Each cloud of rows lies close to a flat space through zero, with a little noise off it, and is much wider in some directions of that space than in others. After each cloud: how many dimensions does that space have?
In the rows, zero is written as 100.

119 104 75 112 96 108 98 82 100 96 84 102 101 115 94 110 104 92 117 109

109 101 78 106 120 96 89 109 83 106 81 97 104 103 89 103 102 93 102 107

130 113 99 104 76 108 116 97 94 118 92 87 112 101 86 101 104 95 118 57

75 98 122 88 104 89 108 100 94 108 106 107 81 89 110 77 96 108 63 86

91 103 121 91 95 94 101 95 105 106 108 104 89 92 101 92 101 98 87 77

91 96 116 93 112 86 84 71 103 103 104 116 79 94 94 99 103 87 83 79

103 82 86 103 114 88 62 118 87 87 95 90 117 105 84 113 87 97 108 130

147 82 86 115 75 100 77 91 91 92 99 92 128 116 77 128 90 82 148 91

107 114 108 103 134 104 117 48 68 143 75 122 100 104 95 90 120 94 87 55

76 91 102 95 94 91 103 120 107 84 105 97 79 97 114 80 88 112 67 123

73 126 119 90 96 121 119 125 134 102 113 83 125 91 111 102 111 126 114
 119

138 105 83 115 93 105 108 38 83 118 69 117 90 120 82 104 111 81 106 60

116 81 83 107 90 87 81 100 88 86 89 97 90 110 88 102 87 89 96 105

71 102 99 101 99 98 112 71 107 91 79 110 71 116 108 75 98 115 53 128

98 108 89 97 133 90 78 98 81 114 71 99 99 99 77 98 107 92 88 97

95 106 87 101 115 105 86 113 103 96 89 88 116 104 91 110 103 105 111 129

97 91 132 102 89 102 118 43 82 121 96 115 111 115 98 87 97 114 83 73

85 124 104 92 88 112 106 128 143 90 110 84 103 89 102 106 111 109 116
 114

89 113 95 98 87 110 106 118 129 83 104 89 99 99 107 104 104 107 108 125

68 116 119 88 103 104 106 105 125 101 103 96 100 92 104 92 108 115 89
 110

93 101 92 98 105 99 91 122 111 86 104 96 97 97 102 104 100 101 102 123

109 82 125 92 73 88 83 111 102 96 119 87 112 94 89 104 84 99 106 77

103 103 109 101 79 106 118 84 105 102 100 100 101 107 103 94 100 107 97
 90

121 110 88 105 116 102 132 85 55 137 71 108 93 102 101 78 109 97 81 54

96 86 130 85 61 91 108 142 115 91 144 86 99 79 113 93 82 107 100 76

114 106 79 114 119 112 103 91 87 107 87 106 117 110 102 112 108 97 120
 110
 -> 8

135 94 98 103 88 94 137 111 76 91 131 116 115 133 114 92 88 97 102 101

96 102 103 100 94 103 91 96 102 91 98 94 99 101 114 105 102 102 104 100

118 129 107 93 85 101 122 99 93 49 88 86 90 147 104 107 74 102 104 81

104 116 102 95 85 114 111 80 99 90 76 90 85 132 105 132 76 92 96 92

98 105 102 103 98 101 91 98 103 88 94 94 97 101 102 100 102 103 103 97

98 118 108 98 90 99 98 95 103 64 92 82 89 117 110 102 90 107 105 88

100 106 103 103 93 102 96 101 100 83 104 97 99 106 112 98 100 108 104 97

111 107 107 106 84 99 101 106 89 64 117 94 107 118 130 92 94 114 110 94

84 79 93 100 114 102 79 97 111 144 97 109 102 60 94 103 121 96 95 114

93 122 107 97 97 97 91 100 105 62 86 79 88 110 98 101 90 110 106 88

75 77 87 93 116 109 78 82 119 168 77 112 92 62 78 123 116 83 85 114

63 89 94 97 119 108 61 83 129 146 64 99 83 57 76 120 118 90 93 112

100 101 103 101 95 100 95 97 99 95 102 94 100 101 108 101 99 102 102 97

98 121 100 89 91 109 107 80 107 90 65 84 80 125 84 129 78 92 94 87

95 112 98 93 102 105 103 93 107 103 73 92 85 109 79 116 88 92 94 94

132 138 111 93 63 106 135 92 84 31 93 83 90 181 124 118 59 106 105 74

88 102 100 99 109 97 87 100 110 104 89 94 93 82 87 98 108 103 97 99

107 111 105 101 87 102 107 94 96 71 98 92 98 123 115 104 83 107 105 92

87 98 102 102 116 95 85 107 106 106 97 97 101 74 86 88 112 103 97 104

105 86 96 105 114 90 106 120 94 117 127 116 118 80 92 70 117 102 99 109

87 79 100 110 109 96 77 112 101 113 121 108 112 66 114 77 126 106 108
 113

113 106 113 111 74 98 93 113 81 46 138 93 116 115 156 78 102 123 121 97

117 120 110 101 81 98 116 107 87 49 110 90 102 136 115 93 80 108 109 87

105 111 107 111 97 89 97 118 90 60 122 92 112 101 116 70 103 117 111 94

102 108 103 101 92 104 102 96 97 82 97 94 95 116 111 107 90 102 104 94

87 106 103 98 107 100 88 97 110 101 86 91 92 87 90 101 104 101 99 99
 -> 4

100 89 72 75 98 112 89 85 92 88 94 87 104 101 104 112 86 95 80 118

101 107 107 74 123 123 114 76 74 96 111 90 117 95 115 111 130 126 102 95

88 100 93 127 83 84 94 120 114 96 93 109 92 107 78 115 88 107 103 92

118 89 93 89 95 112 98 111 102 86 103 87 104 95 90 107 87 100 86 115

104 117 81 143 104 60 112 96 84 106 118 110 76 98 103 92 114 103 119 76

93 94 75 120 100 74 107 102 70 78 83 113 83 93 110 119 98 99 103 79

97 102 107 73 100 100 126 98 96 91 88 74 108 98 100 97 102 82 103 117

90 102 78 129 104 75 87 74 94 98 106 102 81 103 102 93 109 103 101 90

100 94 62 85 92 100 102 93 95 108 109 87 102 133 85 110 110 129 82 107

85 95 85 103 85 113 99 85 87 90 74 127 94 105 114 123 87 96 108 85

137 58 62 83 103 115 103 74 77 68 85 86 84 111 116 100 106 103 68 109

84 102 78 106 94 77 107 103 82 86 96 108 110 114 105 122 114 113 106 79

112 95 98 111 88 112 78 109 121 95 111 97 112 110 94 108 89 103 95 93

90 94 91 118 106 100 80 80 90 97 98 115 90 109 106 104 112 120 96 80

38 113 113 100 101 110 88 82 107 131 63 129 91 112 110 110 89 91 116 76

103 100 127 87 95 100 106 98 121 88 101 86 119 93 101 83 103 73 105 123

99 117 134 75 118 110 99 113 97 97 112 65 121 67 103 91 89 77 107 114

106 87 106 67 83 113 114 113 92 85 88 86 122 115 92 104 107 107 95 116

92 106 105 127 101 70 107 126 101 94 87 144 98 77 121 114 88 79 115 80

129 103 100 82 102 86 125 135 71 95 115 97 111 86 107 96 106 102 101 108

43 113 129 83 97 121 85 92 106 121 61 117 109 106 114 106 82 76 117 83

117 95 80 94 99 113 110 99 117 109 100 75 95 124 96 107 95 98 91 91

74 101 104 103 98 80 87 101 141 121 95 91 97 113 85 81 93 82 91 115

85 102 95 95 112 83 116 96 93 109 97 143 106 96 120 110 122 115 99 100

123 116 99 99 104 101 86 95 89 91 146 70 122 92 97 91 109 109 104 106

89 89 92 107 111 110 100 77 108 108 76 103 70 102 105 102 91 92 92 93
 -> 13

104 112 154 54 62 76 122 136 100 99 64 126 68 77 93 99 139 106 118 105

127 85 81 136 103 104 102 90 128 96 93 64 103 94 114 87 96 118 95 82

85 88 93 121 100 112 105 108 99 94 116 109 111 109 100 109 87 117 98 106

149 112 150 95 118 93 76 141 164 93 140 94 112 39 112 89 112 93 87 98

40 83 145 103 83 125 92 142 42 54 120 159 96 157 86 155 66 139 142 113

58 105 76 97 104 96 109 91 56 95 79 120 78 136 84 111 106 103 103 114

109 102 104 108 99 102 86 115 106 112 105 120 108 78 126 87 106 110 80
 111

119 141 105 110 105 77 94 69 112 94 81 74 68 96 78 93 150 87 97 86

134 114 117 52 84 79 122 106 142 131 91 87 101 48 98 73 134 67 92 109

84 122 93 140 95 102 86 67 70 87 88 106 81 132 98 107 114 110 96 94

68 78 47 110 90 101 135 88 66 102 54 92 76 134 94 95 105 118 102 102

97 129 98 126 116 101 91 51 105 79 122 63 94 132 59 120 104 79 115 76

132 110 127 108 87 98 100 87 133 99 103 80 105 87 104 94 109 96 109 82

87 116 117 123 110 109 70 102 86 78 120 121 96 119 91 117 102 112 101
 103

60 141 92 113 122 110 100 63 105 104 162 112 120 119 60 119 118 64 89
 129

125 95 84 90 106 93 102 88 110 110 82 70 94 88 104 87 102 87 97 85

115 104 148 80 76 91 96 133 103 94 78 129 85 83 114 98 116 118 112 105

87 78 117 103 79 117 99 118 82 105 106 134 117 109 128 108 75 121 107
 111

91 99 117 109 80 116 99 95 96 118 128 132 130 98 122 103 92 101 95 120

94 106 117 103 104 97 107 111 114 74 120 88 94 106 73 116 100 106 116 94

126 99 86 79 130 84 88 116 119 102 93 78 90 70 95 84 104 86 84 92

96 75 120 112 83 111 103 135 104 92 105 122 106 90 124 100 90 135 103
 110

113 106 119 69 113 103 96 106 123 106 145 90 127 83 76 112 80 66 112 98

79 99 56 107 100 98 99 74 54 110 55 105 78 130 108 92 104 98 91 102

132 112 101 82 123 81 95 107 135 102 97 75 92 60 93 81 119 81 86 90

101 89 138 100 87 105 108 136 119 80 114 114 103 88 101 108 97 125 111
 102
 -> 8

87 111 69 107 94 51 94 103 100 55 129 123 85 104 112 35 116 97 79 82

107 107 124 165 92 136 88 130 90 164 83 95 136 99 128 126 69 99 117 116

104 85 107 84 84 123 105 72 92 109 112 97 115 109 90 108 120 92 102 102

88 85 116 105 74 118 102 94 115 124 121 102 141 97 91 109 104 105 106
 101

109 91 70 112 97 83 80 92 119 111 82 80 88 65 90 40 126 96 79 133

96 124 100 126 97 137 96 119 92 119 93 114 120 100 130 98 88 119 101 99

110 84 123 63 106 114 107 94 123 103 94 93 116 97 67 141 97 132 108 109

65 110 86 119 82 89 108 102 82 94 118 104 89 114 126 101 93 56 106 72

97 94 126 91 101 123 105 110 119 126 97 97 132 89 85 135 85 130 114 107

99 106 92 99 102 85 95 105 111 67 97 102 83 110 101 103 97 118 79 104

88 102 75 103 95 93 100 110 110 93 87 94 75 79 101 73 117 97 86 103

87 88 123 84 90 117 134 124 95 102 118 122 108 103 84 129 106 111 124 71

104 119 91 99 112 104 106 109 80 77 96 118 79 114 118 95 99 107 96 84

112 117 87 114 97 130 98 120 101 89 80 111 93 97 116 86 106 142 78 109

98 103 103 86 101 124 116 104 87 95 91 99 84 109 101 128 101 100 108 89

102 103 96 96 111 103 111 116 89 104 86 98 73 94 101 106 102 92 109 94

137 103 106 92 111 145 109 97 68 92 64 95 68 121 104 136 110 111 93 108

90 112 95 116 98 101 115 133 84 86 101 123 80 104 116 93 102 104 102 77

109 110 98 145 101 111 100 121 64 115 87 103 77 113 133 101 94 68 105 94

93 93 101 70 112 71 107 99 116 92 120 111 107 84 78 81 104 108 112 90

88 96 95 111 76 110 88 87 118 116 119 106 142 90 101 75 108 111 93 109

92 97 85 82 88 121 102 78 102 108 96 88 101 92 97 94 117 90 97 101

114 76 120 101 97 88 91 90 117 114 99 83 119 95 76 115 96 104 100 125

81 132 66 133 92 121 79 82 86 117 86 86 94 105 150 80 87 62 87 103

86 137 67 135 103 121 113 136 57 82 65 102 27 116 153 106 94 65 90 76

119 94 110 89 106 107 84 81 117 115 98 93 133 93 87 92 100 124 94 125
 -> 9

105 86 138 84 72 66 127 87 72 99 112 55 79 70 82 65 101 121 103 101

101 117 91 86 64 79 102 77 101 109 131 83 101 100 106 113 107 130 104 95

74 115 112 167 99 97 109 118 129 83 70 135 46 103 99 141 171 121 112 103

95 59 82 75 95 114 76 44 110 138 93 157 93 129 71 134 73 97 130 50

89 78 73 108 118 114 120 64 73 103 105 111 94 138 60 98 76 116 117 60

103 91 71 70 116 98 89 142 103 82 137 89 122 108 90 54 79 56 96 119

94 91 81 67 62 111 119 78 96 85 125 95 114 111 134 87 88 55 114 92

90 111 114 83 92 137 102 44 105 101 96 64 136 109 100 116 79 111 109 65

65 129 88 100 105 113 73 127 114 75 94 118 115 89 154 97 119 117 90 120

86 91 69 79 113 147 78 111 125 97 97 107 122 111 107 105 59 58 130 84

156 129 112 94 116 100 128 135 80 98 87 74 123 121 97 66 98 106 85 108

102 91 107 105 91 112 140 72 106 95 64 87 86 106 76 110 111 94 117 87

111 98 115 98 121 119 73 74 112 111 122 109 116 94 97 114 75 101 95 109

108 90 54 105 82 98 105 84 91 128 125 115 112 129 107 151 117 75 107 57

80 88 76 99 106 127 124 97 110 113 88 98 98 129 103 113 82 97 106 84

73 100 112 87 90 91 146 89 94 133 61 88 74 107 84 92 99 128 102 91

45 117 107 74 128 136 99 122 109 106 73 91 108 100 94 86 64 86 101 95

81 98 100 123 82 120 140 67 110 112 101 114 82 118 120 147 135 85 112 78

101 88 124 112 154 113 72 114 113 131 83 113 120 110 58 68 93 60 108 88

98 98 147 83 116 60 80 166 90 119 44 60 110 67 78 26 90 91 76 116

105 127 111 78 123 104 96 112 90 106 55 116 106 80 88 74 77 91 100 118

128 91 122 130 158 97 64 100 100 126 80 79 124 80 51 113 98 134 81 101

105 121 60 80 71 75 93 118 103 117 109 68 139 88 144 107 106 92 75 118

80 102 76 90 94 84 78 118 104 80 123 132 89 126 83 105 98 69 86 96

83 75 99 34 120 118 55 104 102 98 81 83 134 76 79 77 49 112 102 89

84 138 110 61 114 135 115 96 116 87 75 94 108 118 62 72 80 100 131 88
 -> 17

118 119 100 69 73 105 111 125 115 100 67 107 128 109 110 84 103 120 97
 82

89 109 119 97 102 94 88 138 126 105 105 112 111 101 68 107 80 109 99 71

97 116 90 66 71 97 117 105 97 80 81 100 129 118 98 77 102 108 79 90

92 89 82 105 98 96 116 70 85 88 85 106 119 112 141 78 87 89 102 129

128 106 98 92 94 103 139 88 83 98 103 73 67 92 94 95 119 98 84 100

108 85 106 139 131 99 83 90 107 108 119 108 72 83 103 123 91 84 102 128

141 94 114 135 134 104 108 100 112 109 115 97 49 76 94 127 101 87 84 123

89 89 81 101 75 97 100 70 94 101 82 120 125 97 144 75 83 100 111 134

61 83 84 125 127 98 51 53 59 107 158 55 56 113 83 135 147 70 127 119

61 93 87 100 103 96 64 92 95 93 96 112 139 124 118 98 97 96 120 105

53 103 67 67 57 93 90 63 65 89 100 81 133 133 113 70 118 95 115 106

129 132 87 69 65 89 150 92 97 86 95 60 83 129 92 73 113 84 61 118

111 101 91 109 103 100 114 71 81 109 119 62 58 105 106 102 122 79 107
 121

134 135 112 66 50 85 173 131 131 93 80 98 102 101 75 58 63 107 50 92

72 70 95 133 120 95 92 70 87 98 113 120 102 86 118 101 75 89 113 123

95 93 106 109 100 102 79 103 108 114 102 112 101 86 103 108 95 106 118
 101

23 45 85 143 126 99 41 50 70 108 122 133 127 84 136 109 78 92 157 121

104 93 85 108 133 109 100 71 64 91 114 63 74 120 113 116 143 81 106 106

112 95 94 106 93 100 130 75 85 110 102 82 78 93 120 86 99 91 109 116

104 106 104 96 91 102 97 114 113 121 88 95 107 105 117 93 95 104 129 95

95 95 84 89 74 106 113 72 80 116 85 87 107 100 140 75 108 103 134 108

8 48 68 120 70 91 52 38 78 113 83 159 182 88 183 61 45 105 175 140

138 123 116 74 65 99 135 139 136 103 66 123 117 88 96 77 74 123 75 87

34 51 82 148 146 100 31 42 56 94 148 108 93 92 105 136 114 80 129 126

92 93 97 113 121 93 104 90 93 73 111 112 100 102 87 106 91 90 66 112

86 89 100 122 121 99 69 102 113 98 91 127 126 107 125 108 82 96 115 115
 -> 8

106 119 125 63 139 72 136 82 100 144 86 72 176 89 99 104 81 108 81 110

106 62 113 141 102 123 91 112 111 93 131 93 80 97 85 113 87 72 99 115

101 75 109 140 79 96 62 108 84 76 104 116 58 109 99 116 97 91 110 98

104 83 106 137 93 126 75 135 91 100 129 107 107 120 103 105 104 94 102
 91

89 100 103 98 96 100 119 96 105 111 73 108 106 90 97 97 97 114 98 97

124 98 97 84 77 63 127 69 105 106 91 102 70 106 115 67 109 120 120 95

101 116 98 113 110 111 87 95 87 104 122 117 104 106 99 86 105 99 95 101

114 66 118 136 73 68 96 74 94 87 106 123 57 106 102 88 91 106 118 103

66 112 71 58 57 35 86 106 144 21 74 129 105 105 114 93 103 129 126 97

82 142 93 85 114 103 106 81 76 121 66 124 115 85 98 92 108 123 85 92

108 111 130 71 153 79 140 55 97 148 88 65 143 72 81 114 71 87 71 129

94 51 107 145 62 113 113 103 111 93 86 119 47 90 95 93 96 106 114 94

106 68 128 150 94 109 91 82 65 120 77 111 54 91 89 116 91 96 96 99

124 83 129 65 135 77 146 70 105 140 80 42 118 78 89 123 74 84 87 121

85 83 97 118 80 96 83 109 109 71 96 117 78 96 98 108 97 98 109 101

98 98 117 114 78 56 87 83 76 98 71 138 105 112 111 92 97 135 111 83

55 90 101 138 110 128 101 139 160 71 159 138 182 88 78 86 77 89 87 121

122 45 144 108 90 56 167 40 105 141 46 83 62 69 88 96 67 112 104 114

111 119 118 79 132 88 123 48 56 152 49 81 84 77 90 114 93 104 79 106

114 111 104 85 71 33 106 60 89 91 82 132 85 115 120 64 104 138 121 91

121 113 106 72 145 127 153 94 113 158 120 57 143 88 94 88 97 87 81 109

93 91 96 105 70 83 123 91 122 88 96 131 92 98 105 68 102 124 116 94

97 123 94 107 103 120 110 92 75 131 86 122 102 100 104 79 115 120 95 84

101 61 94 153 75 134 91 119 118 79 140 119 56 105 94 85 104 85 115 102

103 73 128 53 108 30 124 67 110 97 36 51 95 75 92 149 63 94 99 121

115 107 111 90 129 128 106 123 80 142 99 64 139 105 103 120 104 91 85 91
 -> 8

108 115 93 146 66 131 73 87 121 148 147 80 83 118 85 87 58 112 102 101

97 81 118 101 82 85 117 92 88 109 119 105 66 93 112 103 70 113 82 80

109 144 126 87 65 83 81 71 139 115 125 78 143 65 58 149 122 117 105 118

104 84 119 81 94 83 108 96 81 84 103 85 102 102 87 107 103 122 94 80

116 101 100 83 101 107 73 94 122 87 101 113 94 102 82 125 137 85 100 96

130 130 91 94 95 52 97 146 136 53 96 141 75 91 101 112 47 136 110 127

124 63 56 98 96 147 97 120 89 130 100 93 76 123 97 79 118 84 90 95

87 105 82 104 118 89 117 133 86 87 71 117 100 117 125 77 92 107 111 125

114 104 112 102 112 65 90 95 118 62 81 129 108 90 107 114 76 107 102 92

141 64 62 38 129 95 93 138 89 46 55 143 71 86 118 106 125 68 79 93

66 110 152 129 86 90 121 57 103 129 141 55 112 78 77 108 96 115 94 76

134 88 50 80 83 110 99 141 117 89 67 127 88 123 95 114 139 91 98 123

102 93 90 127 75 121 93 94 105 114 88 109 119 169 107 100 110 117 130
 111

95 90 128 70 117 81 102 85 88 50 108 108 74 76 105 112 91 87 86 70

76 100 118 55 153 97 121 121 63 80 107 79 84 70 88 83 138 95 101 91

107 78 131 62 116 96 82 80 54 66 106 91 111 119 102 95 82 125 109 69

81 90 103 98 106 109 133 109 79 142 116 60 101 83 85 87 129 108 91 97

97 75 29 162 84 155 147 122 117 189 89 58 100 78 97 57 117 51 67 116

105 132 133 108 98 61 115 88 147 74 126 122 77 37 108 122 35 107 96 94

90 71 123 66 121 124 92 81 71 159 113 86 113 93 89 104 166 106 105 82

114 59 105 48 121 100 86 110 50 130 109 92 84 88 96 91 125 118 83 74

140 63 41 93 106 158 67 138 84 150 97 78 93 142 72 66 137 99 99 101

103 138 169 85 75 49 104 61 135 32 110 111 140 101 89 163 77 148 134 96

99 91 75 86 153 102 106 135 102 80 80 101 76 63 85 83 139 58 78 93

91 95 117 67 116 97 106 107 68 119 112 100 96 86 110 91 101 120 106 103

97 128 137 130 81 111 82 66 128 114 128 85 135 134 82 113 83 140 143 101
 -> 12
